The rows of a group lie close to one hidden flat surface of 8 dimensions, which may be shifted away from zero. Surfaces can cross.
Some rows, each with its group after it:
  4   8 -19  -1   1   2 -10  -3  -3   6 -14  -3   1   0 -18 -14  -5  -8  -6 -> div
  2   2   8  -3  -5   3   8 -19   3  13 -11  -8  -6 -12  -1   5  -3   4   3 -> mufaf
-12   5   7   6  -1 -12  -3   7  17   4  -1  -4  -3   4  14  -6  20  -4   1 -> sidop
 -2  -4  -6 -11  -1  -1   4  -1   3   4 -10 -10  -4   1   2   2  -4   4   1 -> mufaf
 -3   0 -19  -8   6  -6  -9  17 -13 -16   2  12   1  -4   2  -7  -7  -9  -6 -> tegi
  4   3 -23 -12   5   5   0  12   0 -13  -9  15  -1   0  -2   4 -11  -2  -4 -> Kino
  5 -11 -16 -24  22  17  -7  -2  -9 -15 -11   1 -13 -12  -3  -9 -16  -6  -6 -> div
-12 -12  -5 -22  26   4   5  -1  -4   3 -12 -13   1  -4   5 -10  15  -4  -9 -> Suf
  9  20 -10   1  -8  15   2 -18  10  21  -7  -9 -12  -7 -17  -6  -5  10  -6 -> sidop
  6 -10 -14  -1 -10 -10  -9 -12  -2  30 -21 -20   5  10 -19   4  -3   2 -12 -> div
 -1   0  13  12  -8 -12   3 -13   3  12 -18  -5  13   2  -8  -2  10 -12   8 -> Suf
 -4 -24  23   5  -3 -15   0  -6  -4  11  -2 -14  10   9   7  11   9  -1   3 -> dal
 -8   7  15   3  -1  -3   7  -4   1  -1   6   2  -3 -11  13  -2   9  -1   5 -> dal
  4  14   0   3  -1  12   5   5  19 -14   4  16 -10  -2   7   4  -2   3   6 -> Gumak
 -8   5   7   6  -8 -17  -3   6  19  -3 -17  -1   5   7   7  -6  11 -15  13 -> dal
  1  10  -5   6   5  11  -7   8 -16  -6  28   0   2   4 -10 -16  -2   5  -4 -> Suf
 -2  19  -5  -7  -2  15  12  -1  15   7   7  -7 -12  -2   3  -3   4  17   0 -> mufaf
  6  14   8  -9   2  16  18 -25   9  -3 -23   8 -11 -27  -2   0  -9  -6  12 -> sidop
 -4 -10  -4   3  10  -4 -16  15   3  -3   5  -9   5  20  -3 -11   9  -5  -4 -> Gumak
-15   6 -15  -5  -2 -23 -10   0  -8  20  -6 -14  -3 -10   4 -13  15  -4 -17 -> mufaf
 -9  15   7   1  -1  -2   6  -9   3  10  -3  -7  -2 -12   1 -13  13  -3   2 -> dal
 -8 -18 -12 -22  -6 -21   7  20  -8  -8   5   4  -3   0  31  28  -8  13  -5 -> Kino
 -8   1  -3 -18   6   2   8   8   2  -8   5  -1 -10  -8  18   2   2   7   1 -> Suf
 -2 -15  -3  -5   4  -8  -7   4 -11   0   3  -3  -1   1   7   5  -2   1  -8 -> mufaf
  1  17  -1  12  -2   3  -6   3  10  -8   2  13  -5  -5  -3 -11   1  -7   2 -> dal
  5 -20 -12 -12   7   3 -13  16 -13 -14   7  -7   3  17  -5  -2 -16   2   1 -> dal
 -3 -20  -3 -19   4   1   6   4 -11   9  -2 -29  12  21  -8  -1  -4  10   5 -> dal
 -3  -2  -3   3  -7 -14 -14   1  12   5  -8  -6 -13   1  10  -1   3  -4  -3 -> div
 -3  -6  16   0   4   3  -3  -1  13  -5   5  -8 -13   1  14  -3   5   2   6 -> Kino
  5 -21  17   5   6   4  -2  -9 -11   6  15  -7   1   2   3   9   1   9  -5 -> mufaf
 -8  26 -14   1  10   7   9   8   7  -8 -11  16  13  -4 -10 -18  16 -14   1 -> Suf
  8 -16   7  -1 -24 -14  12 -14 -29  10  -6  -6  17  -3 -10  23 -25   4  11 -> sidop
  3   3  -3  10 -13  -8 -13  -7 -18  11  22   1 -13 -17   2   2  -9   9 -15 -> Kino
 -4  -6   8   4 -19 -18   1   5  -1   7  12  -8  -2   7  14  16  -1  12   3 -> Suf
 0 13 -4 -2  2  8  2 -3 11  3 -6 -3 -6 -3 -4 -9  3  1  0 -> sidop
  3  23 -21  11 -27 -20  -8   3   5   7  -9  15  -8 -10   0   6  -9  -3  -6 -> Gumak
  6  -1  -6   1  -1   9   0   8 -11  -5  13   1   8  11 -12   0 -12   7   2 -> sidop
  0 -21  -1 -18   5   1  -4   6   6  -6  -1  -8 -17   2  18  12  -9  10  -2 -> div
  1 -17  19   1  -7  -3  -1  -5  -7   7   6 -25   8  16  -5   0  -7   6  12 -> tegi
-11  -9   8 -11  -3 -10   3  -5   2  21 -15 -40  11  17  -6 -13  10   1  11 -> Kino
  8   6 -29 -15 -11  -1   4   8   3  -3 -19   5  -2   4  -8  11 -22   4   1 -> Gumak
  1   1   9  12  11   7 -10  -5  17   4 -10  -7   2  11 -10 -16  16 -11   1 -> Kino
 -6 -10  12   2  16   4  -9   5 -13  -7  17 -10   8   7  -4 -19   7  -6   3 -> Suf
-13  22  20   0 -17  -4  -2  -6   0   3  29 -22 -27 -21  18 -23  -2  13  13 -> Kino
  0  -8 -10   0   7  -1 -13  20   1 -12   7   3   2  17   0  -4  -1  -2  -4 -> Gumak
 -2  -4  -4 -15  -9  -8   7  -6   0   8 -12 -10  -8  -7   8   9  -9   6   3 -> Kino
-2  1  6  4  3  2  5  7  3 -8  8  8  7  6  3  2  5 -1  4 -> mufaf
  6  -5 -14 -10  16  13   7  -2   1  -4  -4  19  -6 -12   6  16   0   5 -16 -> Suf
 3 -5 17 21  0 -5 -2 -9 -1  8  7  8  9  0  0  7 14 -3 -7 -> div
  6   0   4  10 -10  -2  -6 -10  -5  10   3  -4   0   0  -9   1  -5   2  -3 -> tegi
  7   5   7   9 -11   6   0 -18   1  17   5  -8  -9  -6  -7   3  -5  10  -3 -> tegi
 13   7  -3  17  -8  -3 -24 -15   6  -2 -18  12 -13 -13 -15 -11 -15 -20   0 -> Gumak
 10   8  17  15  -9  10   5 -12   0  -3   5   5   4   0 -12  -2  -9  -2  15 -> tegi
  7  -4  11   4   7  20   5 -14  -1  13  18  -9  -4   1  -5   4   4  17  -8 -> tegi
  8  -9  -3   4   6   7  -6   4  -4  -3  -4  -3  16  21 -21  -5  -5  -7   4 -> mufaf
  2  12  -6  16  -2  -6 -46   2   4 -10   9   0 -32 -12  -2 -35 -10 -18  -7 -> div
  2   6  17   9  -8  -2  15 -21   7  14 -18  -1   8  -8  -6   5   5  -6  10 -> mufaf
 2  4 -3 -6 -3  6  0 -3  1  1 -2 -9 -5  1 -5 -6 -9  3  4 -> div
 -2   1  -5 -15   0   2  -6   0  -3  -6  -2 -11 -16  -9   3 -11 -15   1   5 -> Suf
 -3  -5   6 -19  -8   1  12   6   2 -11 -11 -18   4  12   1  -2 -16   2  28 -> dal
  7  -4   9  17   2   5  -2  -9  -4   8   3   6  11   4 -13   2   7  -3  -6 -> tegi
 -6   4  10  -7  -7   6   7  13   6 -14  27  -7 -13   5  19   0  -6  18  13 -> tegi
 11 -22  -4   0  18  18 -16  12  -6 -12  16  -2   2  23 -11  -2  -7   4  -8 -> Gumak
  1   2  14   7  -6  -2   3 -15   1   6  -2   3  -6 -14   5   4   0  -2   2 -> sidop
 -1  12 -23   1  -6 -10 -15   6  -7   1  -4   8  -7 -10  -4  -8  -5  -7 -13 -> tegi
  4 -13   4  -4  31  20   3   6  -1 -24   8  26   0  -7  10   8   6  -4  -9 -> Suf
 -3  20  -8 -14 -13   0  24  -2  -6  -4   0  12  -7 -24  12  14 -11  12   4 -> Gumak
 16 -35  11  13   3  -3 -24 -17 -28   9  11  -5  -1   0 -11  10 -15  -1 -16 -> dal
  1  -5  10   6   2   2 -22   6   3 -16  21  -2 -23  -3  12 -11  -9   0   1 -> div
  3   8 -14 -14   0  14   9   1  -7   0  -5  -9   6   5 -16  -7 -13   6   7 -> Kino
 -5  16   6  14 -22 -13   1   7   6   6   8  -3   5   8   0  -3   3   2  11 -> sidop
 -1   9  -7  -3  -4   5  15   6  19   4 -12   3   7  13   0  10   8   6   4 -> mufaf
  6  11 -13  -2   5  10  -4  -2 -10  -9  -2  12  -2 -13 -14 -10 -12  -8  -3 -> tegi
 -1   0   1   8   4   0   3  -3   9  14 -13  -7  19  17 -14  -4  19  -6  -1 -> Kino
 -3   0  11  -4   6   0   6  -8   8  -6 -11   5  -7 -14  12   0   3  -7   6 -> div
  6   2   0   1  -9  -1   9  -3  16  -1 -12  12  -4  -1   8  20  -4   3   3 -> Gumak
  6   8  10   9   3  17   2  -6  -4  -5  11   3   1  -3 -11  -8  -4   1   6 -> mufaf
  8 -12   3   8   3   2 -19 -10  -6   4   5  -3 -10  -4  -4  -3  -6  -2 -10 -> div
  0 -16   6  -1  -3 -15   0 -14  -2   9 -15   2  -6 -14  13  18   1  -3  -7 -> dal
  1  -3   5  -6  14  13  -5  -3   7 -12 -12  -5  -5   1  -5 -16  -3 -12  10 -> Gumak
 9  0  4  2 -1 16 23 -5 -2  4  7 11 13  4 -5 23  0 15  0 -> Kino
 -7  10  -6  -3  -3  -4   2  11  12   4 -11 -12  11  18  -6 -11   9  -2   9 -> sidop
  6  -5  25  19  13  14  -6 -15   5  -2  -1   2   7   3 -13 -13  11 -14   5 -> sidop
-11   1   3  -5  11   4   1  14   9  -3   9 -14   5  18   4 -16  17   4   4 -> tegi
  8   0  -1  -8   5  20   9  -5  15  -6 -10   2  -7   3  -3   4  -9   4   8 -> Gumak
  7 -16   1   2   2   6  -2   8  -3  -2  12  -4   9  22  -6  10  -6   9   0 -> dal
 -1 -10 -13  -8  24   3  -8  13   3 -17 -14  14   6   6  -1  -6   7 -18  -7 -> Suf
 7  3 -2 -3  5 15  5 -2 -3 -6  2  4  1  1 -9  0 -8  3  3 -> sidop

New rows. What belongs after each?
 -4  14   9  23  -6 -15 -11  -2  16  -6  -8  21  -8 -14  11  -6  14 -21   1 -> dal
  5   7 -34 -18 -13  -1 -23  -6 -19  17  -5 -31 -20  -6 -23 -25 -31   6  -9 -> Suf
  1   2  14  -6   2  20  10 -12   3   8  11 -22  -8   2  -4  -6  -3  16   8 -> tegi
  9 -27  -2  -4   7   0 -10  -4  -7   7 -10 -11   7  14 -11   6  -6  -1  -5 -> Gumak
  3  -3   2   9   1  -5 -10  -9   4   4  -7   8  -9 -11   5   4   4  -6 -10 -> div
 -4  -3 -36 -18  14   1  11  34  18  -5   0  20   3  19  19  27  16  16 -23 -> dal
  6  21 -23   0  -3   7  -5   3  -7  -7   1  17  -7 -13 -11  -8 -13  -3  -7 -> Kino
  9 -17 -14  -4   2   8   2  15  13   8   3  -5   8  36  -4  22   1  19 -10 -> Gumak
  3  -9  -1   0   6   3  -2  12   5 -12   7   8   1  10   7   9   0   4  -2 -> Gumak
-19   3   0 -13  -9 -19  10  20   7   0   8 -10   1   6  26   4  12  11   6 -> Suf
  3  -3 -11  -4  -3  -7   3   4   0  -6 -14  14   5  -1   3  14  -7  -5  -1 -> mufaf
  7   0   1  -9  19  26  -4   2 -10 -32  10  13 -11 -13  -4 -16 -20  -6   9 -> Gumak
 7  2 -1 -1  4 20  6 -4 17  8 -1 -9 -2 15 -8  2  3 12 -1 -> Gumak
-5 -5  8 -7  2 -1 10 -4 -3  1  0 -2  1 -6  9  6  4  3  2 -> Gumak
  5 -15  -6  -7  11  -1 -13  -5   3  -6  -9   8 -21 -14  13  10  -6  -3 -14 -> div
 -6   2   6  20 -14 -24  -5  10   9   0  -4  10  13  11   6   5  12 -12   6 -> tegi
 -9  -5   3 -14  20   6  20  -7   0  10  -5  -1   6 -10  10   8  23   6 -12 -> Suf
 10 -14   4   7  -1  -3 -12 -10  -9  -3   0   9 -10 -12   3  11 -13  -4  -7 -> dal
 -8   3  22  20 -20 -24   2   2   4   4  10   2   6   1  14   8  10  -3  10 -> sidop
-11 -13  15  -1   8 -12   1  -2   9   3  -1   2  -9 -11  29  11  19  -1  -8 -> sidop
 -8  -4  -6  -5  11  -2  -6  14  -1  -2   4  -9   7  15  -1 -13  11  -3  -3 -> tegi
 11 -18  -4  -2   0   2  -1  -4  -5   6 -10  -2   8  10  -9  15  -9   2  -4 -> mufaf
-11 -20  11   1   5 -23 -19   6 -12  -6   1  -8   2  -1  12 -10   5 -16   1 -> dal
-11  -5  -9 -13  14  -9   9   8   2  -2 -19   6  13  -2   8   2  17 -11  -5 -> tegi
  9 -11  -1   3  10  12  -6  12 -10 -18  20  11   4  11  -4   5  -8   4  -3 -> mufaf
 4 -9  6 -7 10 14 -1 -1 13 -9 -4 -3 -8  6  3  0 -4  1  5 -> Kino
 12   4 -15   3  -4  10  -7 -13 -11  16  -5 -10   3   3 -30  -8 -13   3  -8 -> div
  1  -2  -8  -3   6   0  -1   1   4  -4 -10   9   0  -2   1   4   0  -4  -5 -> Suf
  2 -11  10   2   5   9  10   0 -11   2  27   4   2   1   8  18   4  20 -10 -> Gumak
 -2  -8   0 -10  17   8  -1  -6  -6   1  -5  -6  -2  -7  -3  -9   3  -4  -4 -> Suf
 -5   6   8   5  -5  -4  -3   4  -4  -4   9  -7   3   4  -3 -14   1  -4  10 -> Suf
 4 -3 11  5 -6  4 14  2 -1 -5  7  8 12  8  1 16 -3  7 10 -> sidop
  1   7 -15  -2 -12  -4   5   5   1  12   3  -3   1   6  -2  10  -1  12  -8 -> Gumak
  3   3   1  14 -10 -11   5  -8   7  13 -18   9  14   3  -8  12  10  -9  -2 -> Suf
 -1  -1  10  -7  -3   0  13  -7   6 -10 -14   5  -2  -9   8   8  -6  -3  15 -> mufaf
-12  -7   3  -5   6 -13   8   5   7   7 -16  -5  15   9   6   2  21  -8   1 -> tegi
 10   1  -4  -4   0  10   0  -4  24  -8 -26   6  -8   3  -5   4 -11  -8  12 -> Gumak
  4  -1   6  15  -3 -10 -25   8   2 -27   0  18 -10  -5   5 -11 -14 -23  11 -> dal
-11  13   2   4 -16 -23   5  14  17  -8  -7  11   2   1  19   5   9  -7  12 -> tegi
 -3   5  12  -2   5   5  22  -8   9  -6 -17  13  11  -8   3   8   9  -8  12 -> tegi
 -4  -1 -15  -3 -18 -25 -16   5  -9   7  -6 -10  -6  -3   3  -2 -12  -2  -4 -> tegi
  2   6 -10  -9 -14  -6  10  -4 -10   5   1   5  -8 -17   8  17 -15  12  -5 -> Kino
  6 -13  17   5   0   7  22   0   4  -3   7  11  15  12   6  29   4  10   6 -> sidop
  7  -7  -8  -1  -5   1   8 -10 -17  23  -7 -11  17   7 -21   9  -4   9  -8 -> Kino
 -2  19  -8   6   7  13   6  -1   3   8  15  11  -2  -9  -1  -2  16  10 -18 -> dal
  5   1   7  11 -10  -1  11   0  22   2   3  17  -4   4  15  29   7  12  -2 -> Gumak
 -9   7   2 -12   0   2  11  -6  14  16  -8 -20  -8  -2   7  -4  11  10   1 -> tegi
 0  5  1 -4  0  6  8 -1  5  0 -2 -2  1  2 -2  0 -1  4  5 -> Kino
  3 -21   1  -7   7  -1 -10   0 -18  -8  10  -1  -7  -6   8   6 -13   3  -6 -> mufaf
  2   2  -3  -4  -7   1   6   6  13  -3   3   6 -10   1  15  16  -4  12   1 -> div
  4 -14  -6   2  -1  -7 -16   7   6  -1   8   1 -15   5  13  11  -5   7 -12 -> div
-22   8  -6 -15  -5 -23   9   9  -2  10  -9 -16   8  -2  11  -9  16  -2   3 -> Gumak
-18   8   7 -16   7  -3  16  11   1 -16   2   1  -1 -11  22  -8  10  -2  12 -> Gumak
 19 -12 -12  -3 -15   0   7 -13 -13   7 -10  12  -1  -9  -7  36 -27  11  -8 -> Gumak
  3   7  -6 -10   1  13  15   5   1 -10   3   8   3   1   0   7  -8   8   5 -> Kino
-5  0 17  8  6  4 14  3 13 -2  3  5 12 11  7  6 20  0  6 -> tegi
  1  15   4  12 -17  -5   1  -2   4   7  -8 -10  14  12 -20 -13  -1  -7  17 -> sidop
-12   7   7  -4  11   1  16   6  17  -6 -16   0  15   9   2  -9  23 -11  14 -> tegi
  2 -16  31   3 -14  -7  18 -13   1   4  -3  -9   9   5   8  22  -6   5  21 -> tegi
 -4  -9  -4 -10   3  -6  -1  -2  -4   4  -4  -7  -4  -5   7   3   1   2  -6 -> sidop
 13 -14 -15 -10   1   1 -12  -4 -10 -10  -9  11 -15 -13   2  12 -26  -3  -7 -> dal
 -9 -17 -18 -33  22   2  -2  11 -17  -5  -4 -17   1   1   2 -10  -2   1  -7 -> tegi
  5   2 -18  -9 -10  -6  -5  -3  13   9 -15  -2 -17  -4   6  10 -11   7  -7 -> div
 -8   8  -7  -7  -7 -11  -3   8   0  -5 -12  -7   2   2  -2 -15  -5 -10  10 -> tegi
  5 -11  18  -9   1  12   9 -15   0  -4  -1  -8  -8  -6   3   6 -13   6  12 -> mufaf
 16 -10  -1 -16  11  31  24  -7  11 -12 -14  10   3   6  -7  22 -16  10  10 -> Kino
  6  -4  13  12  -1   0 -23 -14  -1   1   8  -5 -22 -12   2 -11  -9  -5  -3 -> div
-4  4  2  2  2  1  8 -2 -4  9  7 -2  7 -1 -1  1 11  4 -6 -> Suf
 -4  -5 -12 -13  -6 -12   9   9  -4   1  -6   3   3  -1  12  16  -3   7  -2 -> Kino
 -6   0  -4   7  -6 -14 -10  11  10   3   0  -2  -1  11   7  -2  10  -4  -3 -> div
 -5  11  -8  -2 -17 -25  -1   2  16  -3 -34  10  -4  -9  11   4  -3 -17  10 -> Gumak
  3   6 -13  12  -4  -8  -4  -2   2   8 -10  20   5  -6  -4  10   6  -7 -16 -> Kino
 -7  -4   2  -7   9  -5  -6  10   9 -16 -15  -1   0   4   7 -12   2 -17  11 -> Gumak
 -7   2  -2  -1   5  -5   3  15   5 -12   4  13   4   2  13   3   9  -2   0 -> tegi
  5  -9   3  -6  20  21  -8   4   9 -13  -2  -7  -2  15  -9 -15  -3  -5   6 -> Gumak
  8  22   9  17 -12  10   4 -31   8  28   1  -6 -12 -17 -13  -4   3   8  -7 -> Gumak
  9  10  -1   7  -2   9 -12 -21 -13   0   2   6 -17 -28 -13 -13 -17  -6  -5 -> dal
 -7  -6 -14  -9   2 -10   0  20   0  -4   7   2   0   9  15  10   6   8  -9 -> Suf
 -4  -4  -4  -3 -10  -8  -3  14  11   1   6 -12  -3  17  10   5   0  10   3 -> div
 -9  13 -15 -11  -1   2   7  15  17   9  -1 -15   3  20  -1  -8  12  11   1 -> Gumak
 -1 -20  20  16  19   7 -12   6  15  -1   9  -5   9  26   1  -3  25  -4  -4 -> Kino
  5 -29  23   2   8   4   5 -19 -13  13  12  -8   0  -5   8  21   4  13 -10 -> Suf
 -5   1  -6  -4   4  -3  -7   6 -16  -6  10  -2   0  -5  -1 -12  -3  -3  -4 -> Gumak
 2  7 -1 -1 -7  3  3 -3 -7  2 12  1 -8 -9  2  3 -8  9 -3 -> Kino
 17 -11   7   3  -8   4  -8 -26  -4   5 -13  -1 -15 -15  -8  11 -23  -1   1 -> Suf
 -1  14 -13  13  -5 -11 -18   6   9   1  -6  11  -7  -4  -2 -10   6 -12 -10 -> div
 -5 -14  15   1   1 -10   0  -3   6   6  -6  -8   1   3  11   6  10  -3   2 -> div
 -6   3  -3  -4  -5 -10  -3   7   0  -2  -7  -7   4   5  -1 -10   0  -7   8 -> tegi
  7 -21   3  -4  10   6 -15  -8 -10   1   3 -10 -11  -1  -1   0 -11   2  -7 -> div
-10   7   2   7 -26 -25   3  11   2  11   4  -9  10  13   6   5   4   5   9 -> sidop
 -5  -4  19   9  -8 -10  -9   3   2  -5  -3 -18  11  18  -7 -18   0 -14  24 -> dal
-12   8 -21 -18  -3  -5  11  20  -8   5  13  -9   7  10   5   1   5  17  -5 -> Gumak
 10 -25  13   1  -3  -1   3  -8  -7  -2   4   6  -4  -2  10  29 -12   8  -1 -> dal
 -3  17  -7   2   3  13  16   7   0   1   4   0  23  15 -20 -10  11   2   6 -> Kino
 -1 -12  15  16   8  -3 -13  -5   3   9   6  -8   4  10  -2  -8  18  -6  -7 -> sidop
